There are 4 nested groupings, the coarsest first. Each group lies inside one group of the grouping before and may be the whole of it. The rows also spread widely along 16 directions, which tell nothing about the answers.
(in the rows, 128 means zero)
Known rows, each followed by its group in each grouping:
[114 117  82  75  80 107 112 118 132  76 109 141 117 159 144 128 140 135
 131 121  71 107 187 101 154 117 170  98 121 169 140 133 106  98 138 147
 114 148  90 121 142 132 111 102  75 115 116]
j_650 fesup nemip zubeg
[106 145 136 106 121 122 107 105 134 116  84  64  75 102 147  74 101 134
 150 163 158 118 138 153 120 121 172 134 137 158 157 133 123 129 112 130
  96  79 165 154  79 135 121  94 101 133 106]
j_266 tuki Fiko doga
[ 96 143 116  81 128 111 144 143 137 122 103 138  70 146 156 122 118 117
 102 129  96 138 188  79 116 139 188 195 155 174 121 133 145 102 130 140
  73 105 130 153  98 142 167 139  85  88 132]
j_650 fesup nemip seg
[106  76  48  91 140 125 147 170  96 130 135 148 107 146 142  87 112 129
 140 170 134 141 156  98 112 129 168 167 130 214 139 140  89 104 134 156
  79 101 139  97  99  99 103 148  83 108  97]
j_650 nup sogo Gatak
[124 182 172 102  86  99 132 150 128 146 131 108  74 149 167 102 152 106
 114 122  73 120 108 130 124 135 118 163 147 103 152 128 190 118 129 156
 132 132 136 175 103 162 154  99 133  90 128]
j_266 gumig Lep tup
[153  96 151  80 114 140 135 174  87 125 162 194 169 135 166 200 146 119
 110  73 126 124 138 103 150 128 100 128  98 143  98  83 162 150 119 181
 171 180 106 132 141 162 172 158  91 133 127]
j_266 tuki ginek deno
[104  56 116 130 116  95 108 124 110 147 148 149 101 153 157 114 103 100
 181 176 111 103 130 116 108  76  93 113  97 116 116 155 153 118 123 117
 178 128 138 142 139 105  97 159 172 114  76]
j_266 tuki ginek mol
[126 119 134 114 105 137 141 108 122 138 147 133 127 148 150 142 124 139
 123 126 114 146  99 120 171 145 137 148 116 161 132 128 141 116 133 152
 166 135 126 172 116 118 127 117 137 114 104]
j_266 gurog nen vozep
[171 132 130  98 153 117  82 144 131  71 146 140 117 125 225 101  48  80
  71 181 152  84 137 101 136 140 204 150 157 166 121 168 114  92  96 146
  97 109 130 189 124 102 121  98 129 111  79]
j_650 kevi Fazol zedi
[155  88 151  92 126 146 149  69 111 128 172  77 133 147  98 144 153 155
 155  93  74 121 104 163 198 130 217 134  85 135 140 130  50 123 180 151
 110 135 152 186 117  68  57  88  87 121 143]
j_266 tuki Nidoz Danuk
[141 209 147 129 168 135  84 112 128 107 118  91 152  77 136  77 145 136
 150  78 157 114 113 136 132 118 111  86  93 115 144  92 143 125  96 139
 139 118 118  86  68 184 116 118  97 151 172]
j_266 gurog nen Vapop
[ 95 109  68  97 118 102 116 129 117 139 136 120  98 120 125  79 157 156
 175 144 144 111 155 132 148  98 132 120 120 154 127  87 126 165 135 130
 116 146 151  88  87 141 121 121 106 147 113]
j_266 gumig nol faviz
[ 83  43 101  93  59 129 190 142  69 134 129 176 117 206 178 165 146  87
 150 103  41 181 134  49 140 153 127 153 102 187 143 145 171  39 175 166
 186 125  93 154 153 124  83 184 120  49 104]
j_266 tuki Nidoz Kepud
[148 170 193 106 136 119 138 109 150 125 115  78 112 112  88  89 159 139
 155  97 132  80 106 167 142 107 104 122 123  78  89  87 184 163 174 125
 127 130 171 158 134 146 136 108 150 149 180]
j_266 nir fatuv kadum
[144  78  98 148 190 133 112 164 107 124 189 167 143 106 178 106  96  62
 155 130 143 142 139  83 111 114 135 165 108 136  78 139 135  80 133  92
 138 100 127  95 101 125  98 228 164 101 163]
j_650 nup sogo Gatak
[168 132 166 104 145 124 111  66 160  59 124 110 115 110 152 132 102 129
 136 111 102 112 161 113 143  90 140 117  78 107  74 107 125 122 163  94
 129 116 111 141 113 127 116 144 125  99 166]
j_266 tuki ginek deno
[131 167 178 116 143 156 187 185  80 171 109 132 169 136  95 124 169 121
 144  59 129 143  75 124  94 157  58 141 104 133 142 112 192 109 133 206
 163 103 143 117 122 159 137 148 102 140 162]
j_266 tuki ginek mol
[122 126 110 152 117  99  69 139 111 126 137 136 105 109 184  58 117 108
 177 163 135 149  90 140 120 108  74 123  95 140 163 113 144 104  96 129
 181 124 115  68 100 161 134 150 153 121 126]
j_266 tuki Nidoz Danuk
[159 124 136 129 122 139 107 105 157 102 170 129 107 115 194 134  79 122
 107 168 126 149 128 114 155 116 158 161 106 144  93 138 119 128 130  93
 144 123 111 174  81 117 130 143 160  87 113]
j_266 nir fatuv kadum
[134 125 161 135 192 136 127  25 167  66  97 142 139 129 152 136  45 113
 142 111 111 108 169  38 107  84 112 111  58 134  54 145 161  80 144  81
 169  77  93 158 120 102  98 182 157  84 130]
j_266 tuki Nidoz Kepud
[133 137  99 112 132 139 156 145 152 111 124 121 135 118 136  66 109  98
 121 157 185  77 130  98 152 147 140 137 191 140  65 143 191 134 167 116
 131 105 166 180 140  99 112 123 201 158 117]
j_266 tuki Fiko doga
[130 130 142 146 164 118 111 123 102 163 161 135 159 148 120 110 135 106
 172  97  84 114  85 119 110 114 111 112  76 111 155 160 128  81 103 155
 171 119 120 123 124 114  80 137 126 124 137]
j_650 fesup nemip zubeg
[105  61 166  92 176  89 139 156  76 173 126 174 126 168 127 151 113  91
 157 113 126  47 141  97  85  83  90 128 112 113  93 132 198 134 108 177
 152 141 172 169 180 113 137 158 119 135  85]
j_266 gurog nen vozep
[126 203  86 101 169 119 114 154 171  78  87 179 108 107 184  72  67 133
  72 167 179 121 184  42  88 127 106 159 146 195  85 109 176 131  94 133
 102 100  95  94  79 162 204 147 121 116 109]
j_650 fesup nemip seg
[142 163 156 141 115 132  91 124 135 145 161  96 127 102 149 124 132 118
 141 120 123 125 112 167 140 120 139 128 115 103 144 143 124 133 100 122
 145 124 134 150  79 151 126 108 134 137 134]
j_266 gumig Lep tup
[147 171 153 121 110 130 127 119 126 148 169 128 169 147  99 133 179 150
 146  77  64 108  93 137 145 110  82  84  72  85 138 127 132 137 127 166
 182 164  98 128 114 132 101  97 119 136 143]
j_266 tuki ginek mol
[134 111 147 110 135 129 111 120 119 104 111 145 118 115 167 143  96 120
 133 118 138 139 145 117 133 124 135 150 108 166 123 111 134 113 114 143
 137 116 123 127 119 144 164 150 102 122 130]
j_266 tuki Nidoz Danuk
[197 123 134  95 195 105 102 175 107  99 152 130 115 102 164  70 108 102
 116 140 156  98 106 149 140 137 182 188 150 144 115 100 102 121 141 156
  68 120 170 112 135 109 157 133 105 134 181]
j_650 fesup nemip zubeg
[161 124 125  91 117 110 103 217  84 103 153 183 191 144 139 157 176  73
 135  56  66  72 165 117 108 111 103  81 108  93 118 128 143 102 120 176
 137 176  89  81 176 166 119 147  76 144 175]
j_650 fesup nemip seg
[ 72 137 111 119 117  87 117 108 110 151 103 109  82 139 139  68 160 121
 181 106 103 129 123 111 137 127 124 135 130 140 172 111 174  93 125 142
 142 120 144 115 106 165 122 123 120 114 139]
j_266 gumig Lep tup
[100 112  73  99  89  96 143 162 141 155 120 178 103 162 115  99 131 155
 126 182 128 100 147 113 135 118  93 157 163 162 106 127 158 160 129 161
 139 155 139 129 151 102 186 105 149 151  80]
j_266 tuki ginek deno
[ 98 112 111 101 115 124 157  54 140  97 107 114 111 147  86 132 169 160
 182  71  55 144 183  91 156 101 140 113  72 137 101 100 120 100 193 106
 130 121 105 106 113 131  93 156  94  95 184]
j_266 tuki ginek mol
[139 197 200  64 114 133 126 134 131 105  78 124 136 137 158 159 102 136
  73 104 131  73 146 108 101 128 113  94 122 137 139 134 181 151  76 203
 127 126 115 199 115 160 163  63  65 138  68]
j_266 tuki ginek deno

New rows, each followed by its group in each grouping:
[131 182 187 138 155 145 135  65 171 150 146  98 132 121  82 159 128 150
 138  85  68 123 147 125 118  98 145 144  78  87  94 154 113 131 128 104
 132 104 119 174  75 111 125 125 117 114 163]
j_266 tuki Fiko doga
[106  88 123  88 142 114 138 120  94  99  66 137  95 140 160 107  92 124
 149 133 134 141 150  94 105 128 140 156 107 205 148 112 133  84 131 166
 114  85 136 114 126 128 139 149  72 100 115]
j_266 tuki Nidoz Kepud
[160 152 131 137 154 139 115 147 154 112 151 160 154 126 145 146  72 113
 108 157 106  97 176  93  64  77  97 115  81 107  72 185 113 132  93 116
 135 105  89 135  87 102 120 152 132 114  98]
j_266 tuki ginek mol
[153 116 133 142  84 155 176 186 120 164 166 120 133 139  92 126 150 130
 163 156  86 162  98 179  91 111  72 156  89 113 104 151 111 135 169 131
 153 106 136 111 107 103 110 160 150 115 146]
j_266 tuki Fiko doga
[123 104 108  97 129 101 108 113 141  83  67 155 111 129 139 116  85 142
 132 152 148  96 176 110 131 115 126 138 142 177 109 119 139 121 121 147
 117 117 132 121 164 116 183 115 110 150 111]
j_266 tuki ginek deno
[130 146 122 144 107 130 126  89 154 115 100 124 128 132 127 113 108 155
 139 136 114 156 107 134 160 152 122 159 132 172 140 140 130  92 136 137
 154 101 123 133 131 109 155 101 146 134 132]
j_266 gumig nol faviz
[ 84 141  37 109  48  98  84 116 136  91 132 144 112 157 176  99 167 118
 139 116  42 151 170  83 186 147 180 105 138 170 183 147 114  56 123 130
 143 158  58  99 115 162  97 102 105  98 133]
j_650 fesup nemip seg
[ 72 101 116 140  82 148 131 128 125 191 164 138 148 131  85 192 176 139
 181  90 110 140 166 147 144  97 109 106  93 115 106 136 140 154 111 112
 183 153 125 131  97 161 125 160 131 156 120]
j_266 gurog nen vozep
[135 141 143 150  88 125  89  89 169 145 173 114  92 132 131 138 108 163
 149 179  71 164 119 174 125  80 115 139  62 119 135 155  79 142 108  96
 162 127 101 132  73 118 135 121 146 102 106]
j_650 fesup nemip zubeg
[117 156 161  90 136  96  76 106 138 116  97  80  78 105 147  72 120 138
 152 143 167  81 124 166 133 101 139 106 129 130 153  94 157 161 103 141
 112 125 168 142 108 168 146  82 110 158 112]
j_650 fesup nemip seg
[139 118 125 105 149 114 184 223  78 160  92 132 132 158  93  58 135  96
 147 144 124  94  95 140  69 147 102 176 159 147 138 154 153  94 156 207
  95  83 183 120 169  84 123 126 115 141 139]
j_266 tuki Nidoz Kepud
[156 124 166 138 138 181 151 131  99 157 221 143 173 138 187 155 117  91
 110 101 137 171  44  98 172 170 137 152  90 148 119 140 158  91 133 145
 208 125 120 196  94 127  80 160 179  97 111]
j_650 kevi Fazol zedi
[136 238  98 136 168 166 135 159 176 106 141 135 162  79 152  62 107 110
  95 131 187 109 161  55  93 121  90 107 124 125  57 131 188 154 110 100
 136  95  95 108  29 167 118 161 168 137 129]
j_266 tuki Nidoz Danuk
[184 163 128  82 148 105  90 147  97  81 166 130 133 123 195  65 135 120
 117 121 101  97  98 109 136 111 125  95  78 125 154  90 107 128 119 179
 126 157  97  95  88 140  92 103  79  99 132]
j_266 tuki Nidoz Danuk
[112 157 132 123  96 152 141 133 132 145 124 113 123 124 119 131 138 147
 138 123 112 159 136 139 117 124 120 136  96 150 138 137 120 132 120 141
 139 107 116 128  69 145 131 127 104 122 122]
j_266 tuki Nidoz Kepud
[126 203  94 141  96 153 168 142 203 120 106 126 112 123  84  63 113 165
 112 193 154 143 139 134 115 133  81 164 151 162  67 140 156 142 165 104
 126  86 131 119  99 121 167 118 194 143 127]
j_650 kevi Fazol zedi
[102 126  68 137 117 146 137 155 128 138 152 161 163 122 128 132 146 105
 144 102 118 135 172  82 138 136 140 133 138 146  96 152 138 104 127 115
 149 125 106 111 104 135 117 166 138 138 147]
j_266 tuki Fiko doga
[ 79  89 155  90  78 137 126  79 132 129 120 120 132 161 150 200 105 115
 135 114 119  70 177  93 145  97 153  58 110 134 111 170 181 141 104 126
 177 144 122 248 134 136  79 102 131 131  29]
j_266 nir fatuv kadum
[112 157 139 131  72 157 141 124 145 135 133 102 140 128 106 167 162 122
 141  83  68 150 164 137 141 134 155 121 117 111 127 169 122 102 136 118
 140 113 103 155  94 148 104 128 116 126 155]
j_266 tuki ginek mol
[171 154 125 111 143 148 168  98 148 123 170 108 169 141  51 129 176 161
 140  72  48 109 131 133 168 126 168 138  98 103  90 136  69 124 194 135
 105 135 122 140 121  68  86 104 103 128 201]
j_266 tuki Fiko doga
[116 105  79  94 110 101 114 157  94 105 114 154 172 144 138  99 161  88
 156  86 133  51 143 100 164 140 122  71 168 136 131 126 185 100 135 171
 154 162 134 124 192 141 100 104 130 175 125]
j_266 gumig Lep tup
[125 106 133 145  88 156 127 129 108 146 146 148 160 138 143 169 122 131
 154 119 105 175 103 137 133 131  95 125  74 161 151 148 114 101 109 150
 199 121  95 123 111 133 122 146 125 122 109]
j_266 tuki Nidoz Kepud
[197 146 158 116 178 122 112 126 171 103 172 130  67 100 180 113  59 135
  79 195 124 141 146 130 118  98 173 234 116 128  66 126  79 156 137  97
  69 102 140 154  61  86 190 149 135  79 146]
j_266 tuki ginek mol
[109 132 149 125 126 120  98 133 130 149 146 133 120 118 115 149 148 119
 154 100 109 115 161 152 129 104 141 136 113 112 115 126 129 129 109 122
 129 137 136 126 115 163 153 140 110 142 152]
j_650 kevi Fazol zedi
[105  82 110 129 123 103 120 153  87 141  98 173 159 143 119 130 145 104
 180  87 130 105 127 121 133 135  82 124 139 152 138 121 179  86 120 169
 175 136 142  97 195 143 156 144 128 166 144]
j_266 gumig Lep tup
[148 143 167 148 115 127  77 103 132 105 117 138 146 124 158 142  87 129
 150 134 101 129 115 144 101  95  73  92  58 130 151 150 118 104  78 143
 187 117  85 113 118 139 134 121 117 126 106]
j_266 tuki Nidoz Danuk
[111 140  93  83 125 105 147 170 108 147 148 158 107 157 140  69 156 127
 116 139 130 106 112  96 148 147 131 160 157 165 127 101 167 130 143 179
 122 150 148 132 129 132 143 111 129 124 111]
j_650 kevi Fazol zedi
[170  95 153 113 206 101  92 138 136 104 156 174 108 110 162 121  73 108
 128 148 143  97 154 114 101  77 112 177 103 126  59 101 132 141 123 112
 109 124 144 108 130 116 182 184 133 113 151]
j_650 nup sogo Gatak
[144  97 155 137  91 114 121 226  82 184 140 184 134 153 163 150 103 110
 134 180 136 130  73 173  73 119  22 161 120 143 150 148 170 140  77 199
 190 134 144 122 157 128 195 133 146 147  62]
j_266 gumig nol faviz
[ 95 134 107 154  97 146  98  96 202 163 191 137  80 101 169 151  90 136
 113 187 157 166 167 120 166 109 164 181 140 143  69 147 141 173 105  43
 156 130 124 183  44 145 176 159 210 122  88]
j_650 fesup nemip seg
[138 104 171 129 141 161 101  96  97 123 108 136 174  99 146 191  86 164
 165 104 182 150 112 155 117 106  75  89  40 183 147 102 120 143  71 163
 190 112 121 108 100 158 147 140  76 162  86]
j_266 gumig nol faviz
[ 74 171  49 139  44 135 108 202 144 129 125 161 128 118 162 130 161  85
 114 117  90 160 213  94 129 156 158 146 183 152 137 174 144  86  91 117
 124 129  72  96  83 190 159 148 120 130 142]
j_266 tuki Nidoz Danuk
[133  99 152  91  94  74 114  83 141 100 129 116  45 144 145  97 157 151
 169 133  65 132 126 146 171  85 114 156  96 112 108  56 148 138 194 106
 138 164 135 119 142 145 159 135 135  80 177]
j_266 nir fatuv kadum
[125  79  37 148  89 147 120 149 151 136 155 161 120 100 134 126 107 166
 144 198 186 182 149 163 173 133 132 188 147 212  96 118  80 157 131 100
 138 127 138  84  98 111 193 149 163 162 113]
j_266 gumig Lep tup
[167 141 140 122 113 167  94 108 153  94 180 103 126  82 181 131 104 143
 115 145 168 170 108 161 182 132 154 138 101 162 118 102  99 150 126 103
 144 126 117 137  56 154 129 130 139 126 128]
j_650 nup sogo Gatak
[125 123 176 103 151 144  99  81 113 148 140  69 155 111 120 141 117 134
 150 102 170  57 110 162 160 114 183  68 111 114 150 152 119 162  88 157
 138 126 172 218 104 115  70  64 106 186  74]
j_266 tuki ginek mol
[110 124 115  83 120 115 125  87 152  75  93 112  87 113 134 141 137 141
 144  95 104 123 223 108 156 106 186 144 128 151  88  92 124 127 163  99
  78 120 128 122 104 153 149 143  77 116 169]
j_266 gumig nol faviz
[183 143  95 151 153 152 103 158 133 120 168 169 193 115 174  91  66 116
  92 176 186 112  71 113 151 160 118 140 142 175 121 168 116 116  89 164
 172 121 115 144 125  78 132 103 181 165  81]
j_266 tuki Nidoz Danuk
[143 175 163 136 135 125 117  71 147 132 160 151 160 142 120 164 162 136
 122  36  33 140 111  94 189 149 146 158 107 106 126 126 132  83 133 142
 172 156  83 154 133 126 157 115 121 109 201]
j_266 tuki Fiko doga
[140 148 145 102 149 117 123  87 153 138 153 118 119 141  69 151 157 169
 136  83  52 111 162 146 154 103 190 160  98 116 114 127  67 136 142 134
  84 143 129 140 112 102 147 103  72 127 179]
j_650 fesup nemip zubeg
[145 145 126 127  92 123 112 152 143 116 132 133 113 130 153 101 116 122
 130 162 116 143 109 149 128 128 105 143 124 146 133 138 137 115 127 136
 150 121 116 119 123 138 149 125 150 124 125]
j_650 fesup nemip zubeg
[104 185 161 146 110 133 107  88 147 181 153  95 136 138  88 125 156 161
 165 106  80 127  94 159 124 101  95  90  67  99 165 150 130 139  94 137
 179 132 112 144  79 146 102  90 129 140 113]
j_650 fesup nemip seg
[146 122 121 107  94 143 154 104 130 132 173 117 146 143 145 119 153 138
 127 115 128 127  76 126 220 163 146 135 142 146 115 110 158 132 176 144
 173 155 143 185 129 108 100  95 177 138 117]
j_266 gumig nol faviz
[142 109 162  69  53 150 138 146 108  82  77  86 135 136 140 153 133 118
 132 113 140 111 127 182 158 156 154  92 143 170 155 129 145 112 151 175
 127 117 148 175 174 152 111  82  92 161 108]
j_650 fesup nemip seg
[122 124 170 124 123 110 139  99 133 157 119 121 145 157  55 136 161 140
 179  89  77  73 120 153 129  95  87 100 102  78 112 143 154 131 149 148
 164 139 148 155 174 103 119 104 142 161 145]
j_266 tuki ginek mol
[141 104 170 118 120 137 164 105 137 154 157 121  82 156 140 151  99 146
 124 168  94 159 107 134 124 107 124 194  91 140  97 136 125 134 155 123
 141 109 144 189  99  90 139 147 150  75 101]
j_266 gurog nen Vapop
[130 114 109 128 118 166 151 161 120 135 119 149 180 117 141 117 106 108
 118 127 213 121  95 120 177 188 130 146 184 191 109 140 179 117 128 163
 170 115 156 168 158 117 148 122 180 191 103]
j_266 tuki Nidoz Danuk
[ 85 102  55  88 164 126 141 161 103 165 180 158 119 134 126 131 162 126
 142  99 107 134 200  73 128 113 200 163 111 163 108 118  96 134 123 130
  79 140 127 102  61 137 113 175  66 109 141]
j_650 fesup nemip seg
[ 96 127  73  95 112  97 165 168  89 161 127 109  88 154 137   9 172 119
 167 155 142 113  78 112 137 147 104 139 157 158 159 102 189 120 167 172
 134 122 175 117 113 130  88 113 152 119 109]
j_266 gumig Lep tup
[123  86  93 130 145 132 112 185  71 116 138 194 181 143 185 147 108  61
 145  95 111 140 143  65  98 139 124 118 100 171 141 164 141  40  90 163
 166 113  84  90 142 144  99 193 102 111 128]
j_650 fesup nemip zubeg
[146 157 131 123 145 118 110 132 126 157 190 118 113 104 139  70 166 140
 147 117 134 133  79 148 173 126 125 159 113 112 126  76 133 162 138 135
 143 157 145 110  77 144 144 126 146 133 166]
j_266 tuki Nidoz Danuk
[ 67 139  69 129  86  87  96 115 137 136 111 143  99 148 152  72 139 118
 158 148  94 118 145  88 141 125 123 118 149 149 160 149 163  91 103 131
 163 133 107 121 119 140 126 108 144 122 102]
j_266 tuki Fiko doga
[ 70  90  50 130  90 109 118 143 116 156 137 129  91 123 143  85 150 128
 189 160 139 148 155 126 138 111 123 135 133 161 134 118 143 131 130 107
 143 125 143  87  87 150 118 155 144 133 107]
j_266 gumig nol faviz
[178 161 191 107  93  98  84  99 168 100 150  76  89 121 139 105 134 124
 134 143  75  73 114 191 158  92 142 118 127  56 113 130 125 154 151 111
 127 149 143 184 136 118 130  69 152 128 150]
j_266 tuki Fiko doga
[135  58 119  72 151 105 141 127  99  74 100 155  86 138 145 104 111 135
 162 142 142 127 160 112 121  97 116 152  89 189  86  57 133 118 181 139
 107 119 151  80 154 134 147 179  91 101 146]
j_650 kevi Fazol zedi
[145 158 157 138 102 154 141 132 162 119 123 138 146 106 100 153 139 150
 141 112 136 146 140 155 132 108  53 130  98 117  65  97 166 155 149 111
 174 130 118 105 119 164 180 161 157 148 168]
j_266 gurog nen vozep
[121  72  85 110 162 161 154 143  94 131 159 171 167 115 149 144 120 119
 142 102 176 149 148  75 152 137 146 149 103 192  88 103 129 125 139 139
 148 124 128 111 100 124 118 192 117 132 130]
j_266 tuki Nidoz Kepud
[196  31 180 120  97 148 130 105 121  94 140 118 131 120 145 164  75 139
 169 179 175 124  84 211 155  96  77 123  78 148  80 104 121 160 177 119
 185 122 171 158 177  90 133 141 181 149 100]
j_266 gumig Lep tup
[112 100  55 131  80 161 147 127 126 122 177 121 138 129 164 120 133 113
 153 145 124 165 147  95 158 131 149 112 105 164 111 150 121 106 155  93
 162 115 105 131  64 130  51 163 160  99 102]
j_266 gumig Lep tup
[118  66 158 124  45  82  87 117 121 138 109 109  75 162 134 121 128 118
 184 168  84 122  89 217 160 117 123 140 141 130 178 147 136  98 136 144
 167 139 161 157 204 119 152  90 158 144 114]
j_650 fesup nemip zubeg
[171 138 114 119 145 148 126 170 126 139 158 144 150  99 129 128 113 153
 112 149 174 127 122 161 135 131 127 169 129 164 108 116  95 168 112 155
 112 127 149 115  95 115 176 120 113 162 124]
j_266 gumig Lep tup
[151  97  61  97  99 115 106 140 140  77 148 192 118 140 207 107  77 137
 101 202 137 127 149  81 148 110 109 134 113 195  97 117 118 137 128 136
 156 153  84 109 120 106 152 134 146 104  68]
j_266 tuki Nidoz Kepud
[142 132 127 149 117 163 141 162 117 168 139 115 186 113  59 153 163 137
 151  85 122 138 113 191 158 165 162 158 149 134 140 169  81 110 126 161
 122 111 153 131 140 103 141 108 111 194 180]
j_266 tuki ginek mol
[113 184 194 116 140  97  93 107 160 141  96 114  86 121 121 129 126 125
 126  96  96 104 151 146 122 119 148 169 146 106 131 127 165 123 101 133
 106 119 147 161 127 162 205 105 111 139 165]
j_650 fesup nemip seg
[123 116  84 123  94 116  90 148 137 131 159 145 114 118 154 116 130 124
 134 152 120 126 154 142 162 122 160 150 146 145 126 136 101 137 111 124
 128 151 121 121 108 128 154 120 133 144 121]
j_266 tuki Nidoz Danuk
[ 75 105  99 108  59 154 152 116 156 153 148 162 118 138 135 176 135 156
 131 139 146 150 175 100 165 113 105 126 116 171  78 110 172 181 131 108
 185 157 111 158  90 156 161 153 161 137  69]
j_266 tuki Nidoz Danuk
[104 107  95 138 140 140 129 135 119 132 152  84 120 108 148  46 124  73
 183 146 170 121 111 119 135 130 148 113 140 133 117 150 167  93 157  89
 140  83 165 137  92 135  34 164 192 130 129]
j_650 nup sogo Gatak
[135 162 114 147 149 141 123 118 132 172 173 117 166 122  97 122 145 150
 145 107 111 120 107 139 148 131 147 135 111 124 137 157  98 132 108 143
 138 125 133 139  82 101 107  98 126 154 131]
j_266 gumig nol faviz
[167 168 167 151  63 137 105 152 168 106 101 113 155 126 106 151 106 113
 125 150  84  95 138 194 105 119  99 111 142  94 118 204 121 110 113 131
 150 105 114 158 167 110 151  83 151 165 132]
j_266 tuki Fiko doga
[ 70 119  88 101  70 121  98 154 157 138 127 156 115 117 139 165 143 110
 124 121 154  99 218 120 168 124 171 126 191 150  93 134 174 158  99 107
 130 161 131 156 130 180 187 130 139 180 104]
j_650 fesup nemip zubeg
[111  51  72 105  94 148 120 119  82  90 143 117 144 128 172 137 137  98
 174 105 113 156 158 109 173 138 200  99  97 185 152 137  83  70 146 129
 138 120 109 115 110 132  44 157  89 112 127]
j_266 tuki Nidoz Danuk
[146 145 163 111 160 163 132 174  81 162 146 106 180 105  76 133 161 144
 163  83 165 107 103 191 103 118 113  98  75 133 143 111 101 154 104 188
 122 118 161 101 100 150 108 118  61 182 141]
j_650 kevi Fazol zedi
[182 115 130 110 152 134 126  80 151  98 163 134 112 131 151 115  87 175
 116 164 120 161  96 131 168 121 148 178  77 179 108 100  73 132 159 128
 129 124 120 132 103  82 144 126 129  98 132]
j_650 fesup nemip seg
[150 189 121 114 190 153 118 137 112 119 168 135 202 117 146 102 135 101
 104  57 127  98 108  69 147 162 167 105 122 140 142 147 135  85 100 171
 129 120 102 141  89 134  73 112  99 136 148]
j_650 nup sogo Gatak
